Each cloud of rows lies close to a flat space through zero, with a little noise off it, and is much wider in some directions of that space than in others. After each cloud: how many dimensions does that space have?

[[-23 -28 -40 -23   8   7  -3  -6  25  15  33   3 -19 -14 -11  17   6   9
  -31   3  48]
 [  7  23   0  -3  -3   6   0 -26   0 -13  -9 -10   9  14  21  -2 -11   4
    8  -7   3]
 [ 28  25  46  22 -13  -2   0  -8 -22 -21 -26  -1  25   1  28 -10 -25  -7
   13  -6 -43]
 [ 14  20  -4   2  -6  19  14 -17 -16 -22  -3 -14  15  -7  33  -1  -8 -12
    3  -8  -8]
 [ 30  26  48  33  -5   2   4 -11 -35 -13 -17  -1  32  11  42 -25  -9  -8
   22  -7 -43]
 [-24 -21  -5   9  -2 -16  -1  35  15   5  -4  23   0  -4 -43  11  -3  -5
  -17  16   3]
 [-14 -23 -20 -14   8 -14  -4   9  11   5   1  -2 -10   6 -33  21  16  -2
   -5   0   9]
 [ 19   5  41  24  -3   1   1  11 -15 -29 -16  13  15  17   2 -19 -17   0
   25   0 -32]
 [ -2 -13   4  22   2 -16  -8  51 -10  10 -17  23   1  19 -50   4  -8 -20
   -4  17 -14]
 [ 13  22  29  16  -7   1   1 -10 -16 -24 -21   0  15   0  21 -19  -7  -5
   10 -11 -29]
 [ 23  34  16  -1   1  21   0 -43  -6 -25 -20 -34  17   5  65  -9 -12  -3
   23 -23 -16]
 [ 13  25  22   7 -12   6   1 -17 -10 -18 -17 -16  14 -14  45 -25 -14  -5
   11 -16   0]
 [ 41  48  48  25 -16  11  14 -25 -31 -39 -41 -16  28   9  75 -36 -21 -13
   26 -16 -44]
 [ 16  11  43  37   2 -10  -5  21 -24 -16 -26  12  19  10  11 -13 -19 -16
   10   5 -42]
 [-38   5 -91 -91  -1  37  17 -85  54  26  45 -51  -5 -33  49  19  36  28
  -26 -17 107]
 [-54 -28 -96 -82  -1  35  15 -54  55  44  68 -28 -26 -32   5  30  45  33
  -26   2 104]
 [ -3  41 -17 -23 -15  39  14 -73  11 -15   8 -40   1 -24  69   2  -2   0
    1 -30  35]
 [-26 -32 -24 -10   6 -25   5  28  16  27   9   5 -21   5 -48  16  13   3
  -15  22  28]
 [ 19  26  38  23  -2   8   4  -7 -12 -14 -23  -4  18   9  22 -19 -15  -4
   31 -24 -39]
 [ -1  -2   5  10  -4   1   7   0  -4   8  -6   7  10  -5  -4  -4  -4  -2
   -2  -2  -4]
 [-51 -51 -56 -37  10  -4 -10  15  44  34  42 -10 -24 -23 -56  35  27   3
  -37   2  75]
 [  6  -8   1   3   3   0 -10   9  -6   6  -6  11  -2  14   1  -4  10   6
    1  10   4]
 [ 32  44  81  54  -2   1   5  -1 -45 -41 -48  17  27  21  43 -36 -32 -14
   40 -13 -78]
 [-39 -11 -88 -68   6  29   1 -48  50  34  56 -40 -19 -24  12  29  37  34
  -27  -7  99]
 [  5 -26  29  31  -2 -32  -7  61 -19   8 -20  32   5  16 -52  -8  -7 -22
   14  19 -35]]
	2

[[  -4    6  -11    1    3    0  -12   -1   13    5   -3   -3    1   -3
    -6    2    5   -8   -4   -1    3]
 [ -10  -16   42   30  -19    5  -18   -8    5   -7   33   34   20  -15
   -12  -29   -2   -4   -2    4    3]
 [ -34  -21   87   60  -69    9  -36  -33  -34  -20   48   51   54  -50
   -31  -49   25   -8  -24   22  -33]
 [  23   20  -54  -48   36  -11   29   16    2   21  -26  -42  -36   38
    12   39  -10  -10   13  -11   17]
 [   1    1  -10   -6   15    2    5    8   -1    1   -6  -15  -24    7
     5   10    5   13   -3   -9   -3]
 [  23   67 -101  -42   38  -19   38   45  -39   -2 -102  -86 -103   69
    38   78   16   40   21  -10  -26]
 [  16   23  -28  -22   23    2   18   12   -9  -11  -35  -32  -34   24
    14   22   14   17    3  -15  -10]
 [  -1   -3  -27  -37   25    8    4    4   23   26   -6   -6    1   10
   -10    9  -23   -6    7    0   28]
 [  12    6  -44  -47   59  -12   41    9   39   44  -10   -7  -15   32
    23   29  -35   -7   16  -10   45]
 [   7  -25  -20  -48   46    5    8   -4   50   51   24    2   25   21
     1    4  -38  -30    6    4   59]
 [   9    5  -20  -17   42   -3    9    8   37   23    9   -1   19    8
    -2    5  -26  -21   -2   -3   45]
 [  25   37  -74  -55   39  -14   36   32   -6    1  -83  -73  -79   47
    21   59    3   21   12   -8   -3]
 [  30   26  -89  -69   56  -21   41   42    0   27  -84  -79  -77   71
    35   70    0   10   27  -18    8]
 [  -9  -30   23   -6    6   14    3   -7   24   24   42   28   41  -27
    -6  -22   -7  -27   -3    4   26]
 [  14   -2  -54  -33   40  -12   25   11   26   26  -14  -24  -18   24
     5   20  -34   -4   10  -11   36]
 [ -23  -48   90   48  -47   24  -37  -42    9    3   87   69   85  -64
   -38  -59  -12  -24  -14   17   15]
 [  -4   10    8   10   -7    0   -5    1  -13   -8   -7    0    4  -14
    -3   -4    7    3    0    0   -5]
 [  -3  -16    2  -30   27   14   12  -16   57   48   45   23   40    7
     5   -8  -34  -33    3    0   62]
 [   7   10  -26  -20   30    1   14    3    4   18  -19  -18  -23   31
    10   18   -5   -7    1  -12   15]
 [  16    6  -11  -12   20   -2    2   10    6   10  -10  -10   -1   14
     6    8  -18    5   14   -3   16]
 [ -13  -11   26   13  -18   12  -18   -5    5   -9   18   31   31  -16
   -15  -14    7    5   -6    8   -2]
 [  -7    6   51   50  -50    5  -14  -20  -39  -39   14   14    8  -21
   -17  -21   32   24  -16   -1  -42]
 [   3    3  -20  -13    8   -9   15   13   -6   14  -20  -24  -17   10
    11   16   18    7    5   -6   -8]
 [   1  -22   -6  -28   41   -1    2   -8   44   37   41   22   41    5
   -14   -4  -33  -44    6    6   55]
 [  -1  -27   -8  -16   22    1   18    7   29   25   25   13   14   -1
     1  -11  -22  -21    2    7   26]]
	2

[[  -6  -52  -24  -56    1  -15  -49  -38    3  -38    0  -20  -28   62
   -54  -25   11  -40   10   36   -8]
 [  18    3   -1   14   60  -33  -17  -18   47  -79  -24  -89   25  -27
   -53    9    8   51  -17   18  -21]
 [  35   -9   40   -7   33  -62  -12  -35   79  -48  110   42   -5   11
    14   -6   13   -9   61   18   13]
 [  17   24  -33   35   42  -30    6  -28  -96  -31  -24   26  -30    8
     2  -27   44   -8   -7  -34  -15]
 [ -66   67   20   15  -27 -107   25   -2  -37   15    8  -17   36  -69
   -32    8   -5   26   10  -42    6]
 [  19   79   -9   51   17   45  -22   82  -86  -91   -9  -43   50  -23
   -28  -53   12  -81  -17  -22  -11]
 [ -27  -28  -49   61  -26  -11  -19    9   73   57   -8   -5   10  -27
    46    9   19    8  -36   -9    7]
 [  -3  -18  -10  -57   86  -49  -96  -27   36   87   -5 -108  -53    7
    36   -2   17   15   61  -24   10]
 [ -67   20   57  105   15   14    2  -18   87  -17   -3   43   36  -25
    30   29  -22   22   45  -33   -1]
 [ -16  -48   -8  -27    2   -7  -47   10   84   13  -43  -51   55    4
    25   -3  -15   38   36  -10    3]
 [ -20    4  -51  -41   13  -45  -71   35   28   42    7   14  -16   16
    11  -37   67   -5  -46  -16  -16]
 [ -20  -53   29  -30   33   32  -31   42  -64  -45  -20   13   12   -7
     8   -9  -35  -20  -14   30   26]
 [ -12   99  -58  -35  -15   -2   58  -84   11    9   30  -38    0  -16
   -26    6   16  -56  -22  -43 -102]
 [  62   28  -12   13   56  -44    0  -32  -39  -51  -10 -108   -5   10
   -24  -32    1  -99    3   40   -9]
 [ -10   10   -6   12   38   34   10  -39  -30   15   -9   12  -16  -45
   -21   21   18  -15   38  -37   47]
 [ -40  -35   -3    5  -32    6  -29  -16   36   -4  -10   19  -62   35
    14   59    8    5   12    2   57]
 [ -15  -12   58   15   19   91   -9   43  -46   11  -41    7   27   45
   -31   27    7   58    0  -38   39]
 [ -52  -20   19  -33   45  -46  -70   16   15  -83   78   43   16  -26
    12    6  -53   69   63  -43  -13]
 [ -28   45   31    6  -62  -53   33    4   13   75   71  -37  103  -43
   -85   10  -14   33  -49  -63  -34]
 [  82   57   20   -5  -11   50  105   21  -77   21   23   45   25   41
     1   -1    7  -76  -14    6   36]
 [  21   80   95   66   13    2   59  -27  -19   -6  -56   82  -32  -10
   -17   15  -81  -31   29    6  -11]
 [   0   21  -11    4   -4   18  -26  -19  -24   21   60    8  -13  -61
   -54  -14   -4   70   56  -72  -33]
 [  15 -108  -17  -34  -57  -47  -59   12   -7  -64   51   -3   68    8
   -18   28  -50   50  -13  -56   24]
 [ -17   63   -8   70  -53  -38   11   39    7   89   29  -47   43  -14
    35  -45   35   -9   40  -33  -15]
 [ -44   -1  -47  -24   16   14   28   14   14   14   -1   11  -27   75
     4   33  -40  -54  -19   58   38]]
	19

[[   8   19   -9    5  -43  -27  -47    2   -2   -4    0   24   -2   15
    -9    5   14   16    7   17  -23]
 [  35    5   30   27   13  -20   15  -43   -5   26    5  -22  -13   59
   -42  -10   34   69  -13   -8   10]
 [   9  -51   21   -7   25    9   23  -24  -39   -1  -19    8   40  -10
     5   -5    0  -46   33  -12   44]
 [   3  -73   11  -28   -8  -13   57   27  -27   27   24  -20    0  -11
     1   -5   10   36  -37  -39   31]
 [  -3  -37    9    4  -17   30    0   23    4   -6   33   55   11  -45
    38   21    6  -29   37  -23   41]
 [  26    0   10   31  -36  -18  -62  -28   14   -8   30   74  -12   10
     5   28   59   10   52   12   10]
 [  30  -58   47   23   33    5   34  -44  -29   13    7  -12    9   35
   -22   -2   32   31    1  -25   50]
 [   4  -25   15    4   19   23   29    2   -1    8   17   17   14  -22
    19    0   -1  -25   27  -24   37]
 [ -31   25  -31    7   -8  -35  -40   39  -44  -38  -19  -37   -9   41
   -29    7  -39   19  -56   24 -104]
 [  37  -62   42   10  -52   20  -33  -33  -19    8    2   92   63  -38
    22    8   37  -50  103  -19  108]
 [   7  -20    0  -23   18  -28   27  -23   14   22    5  -35  -29   14
   -11  -13   37   36  -43    1   -4]
 [   3   61  -32   13  -13  -51  -66  -21   50  -12   29   20  -72   38
   -12   22   59   48  -23   44  -78]
 [   9   16    3    0   25    9   36  -12   28   20    6  -24  -23    8
    -4   -9    7   25  -13   -8   11]
 [ -11   -4    1   -1   13    6   20   11    1    1    4  -42  -19   17
   -13   -2  -11   37  -52   -6  -17]
 [  24   -1   -4   16   11    7   46   -7    9   17   16    8  -36   13
    -7   23   31   52    9  -15   37]
 [  19   12   -1    4    3  -25    0  -28    8   12    1   -5  -23   25
   -17    0   31   32   -4    9   -5]
 [  11  -42   11   24  -15    1    0    0  -25  -12   13    2  -15   29
   -18   30   24   57  -22  -11   16]
 [  -4   34  -20   29  -14  -40  -12   38   -7  -10   40  -22  -59   65
   -33   21    7  106  -69    3  -86]
 [  19    4    7    7  -24  -18  -19   -6   -8   11   10   56   25  -11
    11   -6   18  -26   63   -3   17]
 [  -4  -51   14    0    3   -6   12    5   -4   -1   32  -23  -33   21
    -8   13   26   60  -60  -14   -5]
 [ -66  -80  -21  -22   27   37   59   99  -49  -43   28  -22   -6  -51
    45   30  -61  -27  -58  -36  -20]
 [ -29   11  -21  -36   52   -6   -2  -29   29  -13  -32  -75  -36    7
    -7  -12    1  -10  -76   36  -49]
 [ -32 -108    8  -61   32   32   82   37  -23    8   12  -10   30  -85
    56   -8  -23  -74   -6  -44   63]
 [   4  -36   33   -7   38   22   11  -36   14    9   12   29   36  -41
    36  -19   12  -77   53  -14   51]
 [  -4   23   -3   15   20   -6   27   15  -26   -3  -12  -32    3   31
   -21   -8  -35   20  -17   -7  -27]]
	9

[[ 18  12   0   7   9 -43 -21  -8  13  25 -17 -30  -2   1  27  29   8 -14
   -2  -7  10]
 [ 25   0   0  49  -6 -34 -16 -40 -20 -30   7  58 -41  25 -30 -41  14  58
   -8   8  24]
 [ 37   5 -20 -15  37  14  -8  24  37  -7  -2   0  11   0  -5   9  -2  -3
  -20 -20 -25]
 [ 24  40  10  -5 -11   5 -34  25  -8 -33 -53 -12   4  27 -11 -26  14  -3
   -4 -19  53]
 [ 39 -30 -36  28  -8  21 -14   9 -18 -42  28  60 -14  -5 -25 -21  -1  33
   -8  16  22]
 [ -4  -9 -29  12 -36 -28  46  -9 -19   2  17  -9  13  12 -27  36  35   3
   29 -19  -9]
 [-12   4  36 -50  20 -13  21  26  36  18 -51  31  33  -2  -6  12  32 -31
    0  -6  -9]
 [  9 -13  33  10  44 -57  -3  39  35  -8  -2  -4 -29 -19  -8 -18 -12 106
  -38 -59   4]
 [-60  13 -42  19 -22  17  20 -51  22  13  20 -34   8 -29  -9  25   1 -39
   -4   6  11]
 [-20 -20 -22  42  22  17  19 -33 -15  13  -7   5   5  22  38  53 -57 -22
   -9 -13 -20]
 [-22   3  29 -42   2 -28  68  10  53   3 -66 -46 -25  -7 -23  44  17  11
    6 -73 -39]
 [-22 -47   1  15 -15  63 -16   7  -4  -3  18  21  -4  14  33 -28 -18   1
   30  41   2]
 [ 13   2 -44  33  56  -6  -7 -26   9 -20  26  -9 -24 -33  11  -5  34 -28
  -62 -13 -26]
 [ 12  18  20 -32  45   0 -64 -13  29 -30 -31 -30   8  13 -31 -48 -38 -50
  -58 -22  26]
 [  3   0   0 -10  -4 -71  21 -39  12   4  27 -30 -26  -5 -34  11   2  34
  -35 -19 -46]
 [ 30 -33 -21   7  42   1 -22 -24  27  25  99   3 -32 -38  36 -24  22  26
  -28   1 -22]
 [-24 -12 -26  17  -7   6 -19 -17 -30   3 -10 -20  -3   7   5 -23 -22   2
   26  11  43]
 [ 22  -2  26 -10  24 -36  -6  35   7 -20 -52  -2  35 -15  16 -11 -24  16
  -26 -29  -5]
 [-47 -14 -18   9 -14 -55  -8 -55  31 -37  -5  -2  -3   9   0  13 -21  27
   23  12  43]
 [ 26  -1  16  23 -32 -56 -32  31   0  25  30 -11  47 -26 -28  27 -11  -9
   -8  -4  34]
 [ 18  15 -10   2  22 -17   6 -10  26 -43  16  30   9 -13 -46  13 -36  18
    8 -21  13]
 [-16  -5  16 -22 -31 -14 -10  38 -10  -9 -18 -21  -6   5 -20  17  -3   9
   -9  -9  41]
 [ -1  18  -1  31  20 -53   7 -31  20 -45   9 -27 -37 -20 -33  -6   3  29
  -12 -31 -13]
 [ 40 -16 -17  33 -35  24 -23  -2 -51 -13  34  18  22 -24  22   5   0 -55
    8  24  29]
 [-23 -20  -2 -31   5   9  10  -4 -17  -6  18 -27  15  19  45  26 -22 -14
  -29 -23   1]]
	19
